The rows of a group lie close to one hidden flat surface of 10 dimensions, which passes through zero. Surfaces can cross.
(in the rows, 128 means zero)
Known rows, each followed by its group:
[136 100 121 102 133 155 104 135 137 111 133 168 147 105  87 145 104 166
  45 166 133  84]  k27
[127  68  73 126 108 119 125 199 130 127  86 102 106 160  65 138 182 152
 135 143 162  95]  k27
[140 148 112 175 144 117 117 164  63 116  89 122 109 138  67 137 178 185
  93 137 218 104]  k990
[130 120 133  87 133 127  74 145 159 121  95 155 151 114 116 152 200 168
 127 201  68 101]  k600
[133 165  88 131 112 157 170 108  44 142 113 113 108 100 151 164 111 128
 135 112 157 181]  k997
[183 142 134  69 139 175 137  95 135 113 132 166 123 117 128 157 164 170
 179  99 111 136]  k839
[ 93 117 120 134 105 117  86 208 156 123 125 103 122 178 138 116 104 120
 138 176 122  99]  k27
[130 151 130 115 144 138 119  92 167 138 147 173 155  89 202 170 163 145
 142 180  90 148]  k839
[119 151 133 141 164 141 138 155 124 115 118 128 103 155 121 175 146 170
 126 171 157 146]  k990
[157  94  89 147 124 139 138 139 167 134 162 169 127 123 152 149 161 156
 129 131 208 101]  k839
[121 116 161 124 103 135 135 127 167 131 147 114  94 140 118 119 112 105
 173  50 104 112]  k27
[108 171 140 197 145  95 147 152 111 140 130  74  94 184 143 111 126 116
 167 125 181 156]  k997
[ 98  71 110 108 100  89 156 107 116 184 114  93 121  87 164 115 104 112
 173 131  83 147]  k990
[161 149 134  96 135 161 149  74 160 119 159 144 147 132 161 128 119  84
 159  95  77 169]  k839
[114 120 143 108 137 123 125 116 129 114 146 135 165 134 138  93  58  82
  81 152 104 144]  k635
[147  89 135  98 114 108 143 114 129 111 112 120 140 133  85  78 157  84
 166  30 104 126]  k27
[155 115 107 109  88 154  93 112 169 139 161 152 157 107 160 112 111 108
 129 132  93  93]  k990
[128  80 112  85 114  98 128 139 140 131 117 126 153 131 150  86 136 100
 176 118  94 132]  k839
[ 96 100 129 109 147  96 128 193 135  87 104  99 144 202  96  83 116  79
 130 132 118 147]  k990
[140 129 149 127  98 118 100  86 135 121 118 146 156  81  94 109 181  85
 109  64  73 101]  k128
[ 91  77 129 105 125 146 123 147 152 127 141 131 126 130 103 148  47 126
  49 200 112 108]  k635
[184 122  96 128 150 160 128 106 163  85 153 165 181 155  92 107 149  92
  63 133 152 130]  k997
[131 198 169 146 153 153 115  91 115 112 160 178 142  85 166 151  99 158
  83 125 141 128]  k600
[181 123 112 118 129 172 142 138 131  94 133 140 107 168  66 137 154 134
 124  87 182 114]  k635
[104 164 143 140 138 118 111 145  98 131  85 103 111 128 108 153 161 156
 128 164 102 136]  k839
[147  97  70 126  78 113 132 120 129 165 121 111 134 101 164 117 173 102
 184 110 116 129]  k27
[146 138 109 156 162 123 153 127 110 140 128 118 112 155 132 146 149 169
 138 167 198 147]  k997
[140 186 114 210 165 117 133 136  91  88 126 124 150 158  92  99 154 103
  60 105 206 145]  k128
[130 112 113 118 146 121 132 151 111 146 103 102 112 166 119 144 132 168
 142 211 152 139]  k600
[145 110 100  85 128 173 169  97 109 132 103  98 104 127  73 165 119 129
 119 131  77 161]  k839
[163 117 153 109 140 156 136  54 140 138 156 137 136 132  94 121  72 119
  73 163 111 127]  k600
[128 127 133 166  95 122 160  82 128 161 140 103  95  98 126 127 143  91
 157  37 122 128]  k27
[128 115 110 116 105 124  84 190 146  98  94 130 135 152  80 123 194 124
 131 117 112  87]  k997
[182 130 134 107  80 156 121 131 107 124 133 107 101 176  90 102 127 102
 174  73 161 109]  k128
[145 118 121 108 137 108 122 114 106 114 112 147 171 112 126  90 148 115
 124 111 114 134]  k128
[128 103 140 112 132 115 118 160  83 116 122 124 129 144  98  82  61 155
 104 122 177  96]  k600
[147 110  57 150 133 138 172 107 117 153 115 112 120 119 128 173 187 127
 124 163 155 170]  k27
[ 95 113 172  84 172 103 170 106 100 131 106 129 122 111 148 136  99 154
 157 140 100 176]  k990
[138 191 150 160 138  84 108 116  54 123  94 125 153 123 132  88 178 120
 141 111 151 147]  k128
[140 136 142 149 132 162 139  95 122 132 136 156  98  88  80 178 144 175
  75 106 163 102]  k990
[133 152 177  83 163 116 136 119 111 105 132 137 146 155 164  87  86 129
 175 111 114 164]  k27
[138  51 101 106 148 111 171 102 169 149 153 118 154 144 137  98  90 106
 122 170 128 149]  k997
[116 173 124 154 138 156 120 200 124  86 156 151 110 154 160 145  92 163
 131  98 207 115]  k600
[159  92  58 150 118 148 156 121 142 128 154 118 143 139 108 101 102  94
  94  95 169 123]  k635
[163 104 126  42 125 178 148 132 146 119 122 125  99 155 114 151 120 164
 205 110  90 136]  k839
[ 93  70 150 155 139  61 166 123 171 180 135  71 103 163 148  87  98 104
 180 132 128 137]  k997
[104 127 184 152 140  93  79 150 184 119 131 136 139 147 109 101 140 129
 106 143 103  76]  k997
[ 79 168 176 180 123  60  95 121  84 131 109 106 160 105 143  66 112  81
 100 113  99 132]  k635
[131 107 180 163 150 104 144  86 143 142 166 125 121 132  97  76  55 128
  87  91 169  98]  k997
[158 205 112 208 128 133 113 119  98 120 137 121 131 144 119 124 169 110
 100 114 193 130]  k990
[131  86 121  93 199 124 182 121 129 118 136 173 135  89 154 133  96 229
 147  96 172 134]  k128
[180 173 152  94 144 154 113  62  97 119 159 195 172  79 172 111 107 159
 121 113 135 130]  k27
[ 80 104  88 149 106  86 138 171 109 140  94 109 126  96 148 130 168 118
 152 102 124 133]  k600
[136  98 128 135 111 140 164  49 118 167 133 133 110  60 102 155 129 136
  97  92 114 120]  k600
[126 136 118 132 148 147 116 131 108 124 118 153 125 107 109 173 135 187
  66 199 158 115]  k635
[141 141 122 132 133 138 114 173  96 122 109 118 101 166 109 140 139 177
 140 159 190 114]  k128
[145 105 142  91 108 153  77 174 173 113 132 164 120 126 105 129 133 190
 143 102 117  45]  k635
[ 95  85 105 196 104  65 138 168 133 162 136 107 114 128 158 101 140 113
 146 113 209 102]  k839
[160  74  46 152  92 141 140 113 185 144 145 129 149  95 114 113 171 100
 121  65 112  94]  k635
[129  82 116  87 136 127 190  68  88 158 122 124 128  94 139 141  88 124
 123 155 123 179]  k635
[164 181 129 132 122 163  99 104 154 119 156 170 143 108 168 158 167 143
 138 135 121 123]  k27
[141  84 132  99 107 102 113 116  95 122 100 143 153  90  81  79 142 127
 116  74 114  90]  k997
[128 155 139 151 119 128 103 108 107 146 122 144 119  81 131 152 151 172
 109 136 136  98]  k990
[101  84 107 116 112 143 144 177 167 136 138  89  93 179 119 142  74 114
 138 154 122 122]  k839
[125 172 102 165 126 127 116 123 113 128  98 131 130  95 126 178 227 126
 114 149 113 145]  k997
[121  69 120  53 141 106 160 122  65 158  94 127 125 106 150 124  84 182
 162 183 139 151]  k635
[135 116 178  57 146 136 121 112 114  96 155 158 167 149 133  74  14 106
  97 136 113 135]  k635
[109 120  93 124 136  82 104 177 101 122  78 113 161 142 135 109 182 124
 137 194 124 146]  k600
[128 135 174  97 129 118 139 143 110 115 119 107 106 179 130 105 111 108
 200  96 132 155]  k635
[129 159 190 111 137 143  93 118 145 128 138 150 114 124 131 145 113 179
 134 148 107 101]  k600
[144 102 136  89 180 134 189  98 124  97 121 130 135 154  85 125 119 111
 123 103 130 178]  k27
[ 79  89 135 157 134  83 151  97 117 173 125  99 128  95 130 112  80 115
  79 164 119 128]  k997
[ 87  76 119 153 135  90 156 105 144 141 118 127 143  67 106 116 138 114
  87  69  97 112]  k128
[132 122 132  89 130 108 118 121 121 122 111 136 166 120 154  98 142 111
 159 133  81 143]  k839
[168 108  66 121 124 137 143 142 126 114 136 117 157 175 126  92 137  82
 140 125 160 151]  k990
[150 136 135 142 119 183 141 127 186 110 178 132  93 169 108 150 100 112
 123  83 145 115]  k600
[104 155 168 177 186 133 145 136 168  94 161 161 116 116 122 141 109 180
  98  49 165 104]  k128
[132 170 135 152 155 145 113 141 170  91 149 155 145 144 131 141 160 126
 105 119 128 128]  k128
[145 142 157 143 159 141 172  96  89 122 113 138  84 113  76 163 159 174
 133  60 182 137]  k990
[137 163 201 108 128 147  90 149 166 112 150 140 107 165 134 121  99 154
 174 108 110  97]  k600
[150 102  95 108  81 127  57 169 163 113 117 152 169 126 111  99 185 114
 122 134  92  61]  k990
[138 150 128 127 144 169 124 125 149 121 148 156 117 122 136 178 129 174
 105 171 143 123]  k128
[122 141 169 152  97 117 101 135  99 120 136 107 121 147  87  75  70  91
  93  81 147  90]  k128
[158 100 123  80 128 132 141 142 101 107 126 116 136 174 101  72  76 119
 151  89 151 130]  k839

New rows, each followed by its group:
[133  89 101 128 130 101 151 113 108 166  90 119 110  94 123 155 201 173
 163 143 139 132]  k997
[140  96 133  61 128 163 154  74 146 157 158 158 128  86 180 157  64 159
 146 160  90 144]  k128
[136 108  90 157 120 121 122  84 116 137 130 148 174  63 100 109 139 109
  36 113 123 105]  k635
[ 86 139 170 189 114 140  99 139 179 138 169 139  97 107 122 167  93 139
  63 133 139  70]  k839
[146 123 110  86 123 167 135 179 111 100  87  77  89 206  38 136 132 135
 151 114 113 133]  k839
[132 150 100 157 137 166 166 102 142 154 140 111  84 122 141 209 149 148
 134 155 144 160]  k839
[107 115  66 132 139 129 154 143 114 129 126 140 150  94 175 157 133 126
 107 166 141 165]  k600
[120 132 173 149 102  99 115  93 141 153 108 105 110 107  94 121 182 107
 153  77  73 107]  k600
[141 131  75 154 171 142 144 150 124  92 134 141 159 154 106 130 135 130
  60 171 189 146]  k128
[144 177 157 105 120 141  81 168 124  80 123 150 145 159 132 104 133 129
 151  99 119 109]  k997
[173 149 108 140 158 133 109 114 135  84 137 165 192 145 102  99 177  98
  67 143 149 134]  k997
[147 153 162 153 137 117 131  78 126 148 127  90 120 163  99 109 136  93
 130 147 110 150]  k600
[117  97 111 123 122 112 128 122 117 106 100 125 162 129  74 115 157  62
  63 146 101 142]  k635
[140 138 124 118 129 176 186  64 104 137 130  86  97 127  79 151  80  95
 105  94  89 172]  k839
[155  90 127  51 153 133 165 112  69 104  95 139 135 150  80 131 129 125
 120 163 154 173]  k635
[ 91  83 155 148 103  84 101 138 167 155 102 117 111  93  87 131 181 139
 131 106  80  74]  k997
[160 132 145 107 138 107 137  93  65 130 100 149 138  88 121  95 159 170
 164  65 154 122]  k128
[155 161 144 107 126 129 123 137 117 136 132 130 110 144 182 124 145 165
 231 107 147 138]  k27
[181 147 144 119 146  94 110 113  83 118  87 103 148 182  80  65 187 119
 161 141 143 142]  k600
[155  97 110  49 106 154 154 142  69 115 124 128 119 139 134  94  47 139
 178  78 152 138]  k997
[162 121  94 178 134 127 139 122 114 118 113 126 121 133  54 129 204 130
  86 102 194 111]  k997
[149 148  79 114 136 162 156  78 111 120 141 146 169  99 165 147 128  84
  90 152 105 189]  k997
[106 104 162 111 133  96 138 101 145 117 101 127 141 104  93 119 172  87
 128  82  51 137]  k27
[163  74  66  60  76 200 167 114 138 122 140 137 111 105 106 165 110 106
 139  70 102 132]  k997
[152  99 130 101 109 115 144 131 115 135 130 114 118 137 135  72 103 133
 204  44 143 116]  k635
[108  69 165  97 111 112 112 122 161 165 117  87 100 153  84 120  83 135
 124 191  74  98]  k600
[ 99 185 196 147 125 113  93 160 112 121 112  95  90 159 115 120 113 144
 159  98 110 113]  k839
[ 97  99 173  79 170 125 141 119 141  91 134 151 158 131 108 114  55 107
  72 141  83 151]  k990
[119  65 114 108 115 125 163 150 102 148  98  98  73 141  77 150 125 158
 148 127 163 121]  k635
[112 184 213 134 111 122  92 140 154 112 140 121 104 147 139 107 118 110
 187  50  82 108]  k839
[101 160 112 185 122 130 113 145 176 156 149 112 115 115 180 155 136 141
 138 148 116 115]  k635
[142 127 157  91 134 154 135 149 140 102 158 129 118 187 131 108  55 119
 152 112 149 133]  k635
[133 124 131 100 160 127 143 148 167  78 120 125 151 191  94 111 163  78
 142 108 100 164]  k27
[129 120 139  65 143 111  89 168 131 111 109 140 163 161 155  93 123 147
 171 186  99 131]  k600
[146 127 149 103 134 119  99 121 126 110 120 146 161 136 100  90 132 119
 112 136 104 110]  k600
[120 123 147  97 123 138 147  98 146 145 153 141 126 101 181 135  89 124
 167 103  92 142]  k600
[104 109 145 143 119  95 131 178 115 141 134  98  98 164 144  90  72 139
 169 110 186 109]  k839
[163 107 122  78 144 172 172  90 177 130 161 165 117 112 159 159 129 160
 182  85 116 145]  k128
[148 161 106 133 114 125 115 154 146 125 125 118 132 165 173 125 190 112
 210 123 125 149]  k27
[204 112 111  69 101 177 102  84 127 111 132 183 155 100  81 137 167 132
 102 118 111  97]  k128
[103 102  95 140 121  96 150 133 110 177  95  95 102 100 152 155 168 162
 175 156 125 142]  k635
[ 72  70 185 104 126 101 137 121 135 141  94 130  92  70  66 155 130 164
 106  86  70  92]  k990
[131 175 160 110 151 164 129 108 161 103 153 152 135 151 151 171 136 107
 125 168  96 169]  k635
[132 148 153 149 127 108  99 112  82 131 117 151 138  76 118 104 125 176
  99 102 152  81]  k635
[134  62 153  99 154  69 148  96 106 158 121 124 144 115 134  64  90 156
 152 129 146 120]  k997
[127  89  58 147 118 122 115 202 177 103 127 116 148 191 106 119 175  80
 104 166 158 120]  k839
[188 148  88  91 133 199 118 136 141  80 141 180 145 143 111 168 170 145
 112 131 145 128]  k997
[129 188 152 185 142 110 144  77  74 159 135 122 119  81 168 123 116 151
 132  96 159 145]  k635
[129  85 118  84  94 109 106 148 100 116  87 131 146  99  92  97 147 122
 132  87  98  96]  k997
[145 156 117 121 163  90 145  97  75 130 112 128 176 124 180  90 149 116
 156 161 140 190]  k997
[130 127 165 114 115 139  92 135 165  97 154 143 147 149  96  89  83  97
  93 100 102  88]  k600
[122  86 126 100 147 165 147 173 177 100 172 135 112 177 117 124  31 154
 110 123 165 102]  k128
[159  97 137  64 130 147 122 149 149 116 103 156 104 130  99 154 182 200
 193 101 120  97]  k27
[113  69 112  86 133 135 159 147 149 137 106 122  95 131 101 171 148 164
 157 140 117 131]  k990
[ 82 129 162 140 133  60 113 109  72 153  62 125 130  51 116 133 195 162
 127 131  88 122]  k990
[101  97  76 146 133 108 126 203 107 126  99  90 123 171 105 129 124 137
 105 195 177 128]  k600
[135 134 155  78 155 139 125 102 117 142 136 151 134 114 176 142  84 183
 147 194 114 144]  k600
[132 101 109  80 129 112  98 172 150 105 113 144 169 152 142  94 151 116
 157 159 101 121]  k839
[137 119  84 153 107 137 167 133 127 166 130  89  80 141 149 161 155 135
 186 120 169 147]  k27
[ 81 168 132 204 187  81 159 122 127 119 132 123 150 111 165 117 137 114
 100 110 142 174]  k128
[108 209 137 197 133 152 118 134 156 140 159 115  94 148 177 186 135 131
 128 168 142 143]  k27
[109  93 130  98 104 111 109 159 155 129 103 109 125 134 110 120 150 116
 159 117  71 111]  k839
[111 158 159 123 160 132 131 142 168  92 141 130 139 173 145 136 123  91
 136 141  96 168]  k990
[132 106 119 101 124 142 156 101 111 139 142 131 126 112 140 121  75 124
 130 114 126 143]  k997
[ 90 102 115 138 104 128 152 156 168 147 142  96  93 138 158 147 105 100
 168 108 109 138]  k600
[148  99 104 102  84 140 131 173 136 119 104 111  88 154  88 136 188 130
 210  44 128 105]  k997
[ 85  82 128 163  98 134 143 153 157 170 139  98  57 117 106 179 100 163
 117 131 150  81]  k839
[145 169 120 150 139 160 124  71 186 125 165 178 159  87 169 181 185 107
  93 156  91 149]  k839
[131 110 122 175 114 132 133 148 142 126 159 130 113 147 100 113  99 116
  88  86 203  90]  k839
[141 153 124 141 146 179 132 126 141 107 157 136 123 151 108 156  90 131
  66 158 153 128]  k839
[109 161 104 159 137  81 144 130  79 148  93  91 140 131 171 118 182 100
 176 150 128 191]  k997
[ 88 143 146 153  71 165 104 146 160 128 134 120  83  96  95 182 120 109
  92  80  74  84]  k997
[161 163 113 182 138 133 167  55  99 135 147 136 139  97 132 129 160  93
  98  83 168 164]  k839
[156 160 140 129 149 111 105  85  77 112 112 155 175  99 111  94 157 127
  87 131 136 133]  k600
[136 110  68 154 121 130 147 130 103 143 104 106 120 127  95 154 176 125
  97 162 162 138]  k128
[101  93 160 107 135 110 144  85 106 162 140 131 131  79 148 111  37 148
 102 145 112 120]  k997
[176  96 106  77 134 172 175  80 156 144 159 140 118 135 138 152 108 138
 163 129 126 154]  k600
[ 84 176 116 178 137 130  83 168 144  87 141 167 177 101 151 148 139 100
  30 156 118 121]  k600
[115  57  77 114 124 110 157 123 119 173  93 116 112  84 116 166 172 172
 132 180 123 130]  k997
[161 155 146 105 111 169 150  75 123 128 153 152 109  89 143 148 122 128
 164  46 112 137]  k997
[ 84 140 192 140 141 125 133 120 160 139 155 139  97  94 156 147  69 170
 136  92 109 107]  k128
[161 122 131 129  90 170 131  75 152 126 158 140 130 111  89 131 122  74
  87  73 107 110]  k128
[175 183 136 119 183 139 103 137 121  65 130 189 177 143 129 112 179 170
 120 114 169 129]  k128
[150 142 110 146 146 144 172 114  98 140 160 110 109 156 157 110  60 138
 146 110 204 159]  k635
[170 139  81  98 194 139 154 122 152  71 148 174 211 156 173  99 155 100
 129 141 136 191]  k128
[129 120 114 123  89 113  62 173 153 117 126 128 165 141 134  80 137  95
 129 137  98  81]  k990
[120 103 138 115 134 129 159  66 140 146 123 140 124  69 109 163 153 124
 106 110  79 140]  k27
[154 107  83 111 139 144 124 139 117 104 107 151 148 133  88 146 177 140
  86 169 152 126]  k635
[140 178 186 145 104 147 136  63 129 148 164 125 106 111 153 129  90  95
 151  70 106 139]  k128
[116 162 159 103 131 118 131 114 110 125 105  93 125 142 138 112 123 101
 183 109  54 167]  k839
[154 174 160 131 137 155 108 122 149 112 164 158 129 136 153 121 106 153
 144  90 138 108]  k635
[153 121 145 138 148  91 161 123 131 140 136  99 110 185 141  78 130 128
 221  79 178 149]  k997
[109  63 115 130  86 115 139 140 106 173 107 101  76  92  93 135 113 170
 141  99 148  77]  k27
[104 123 123 121 155 100 102 126 110 128  95 160 170  67 137 143 166 172
  77 193 100 118]  k128
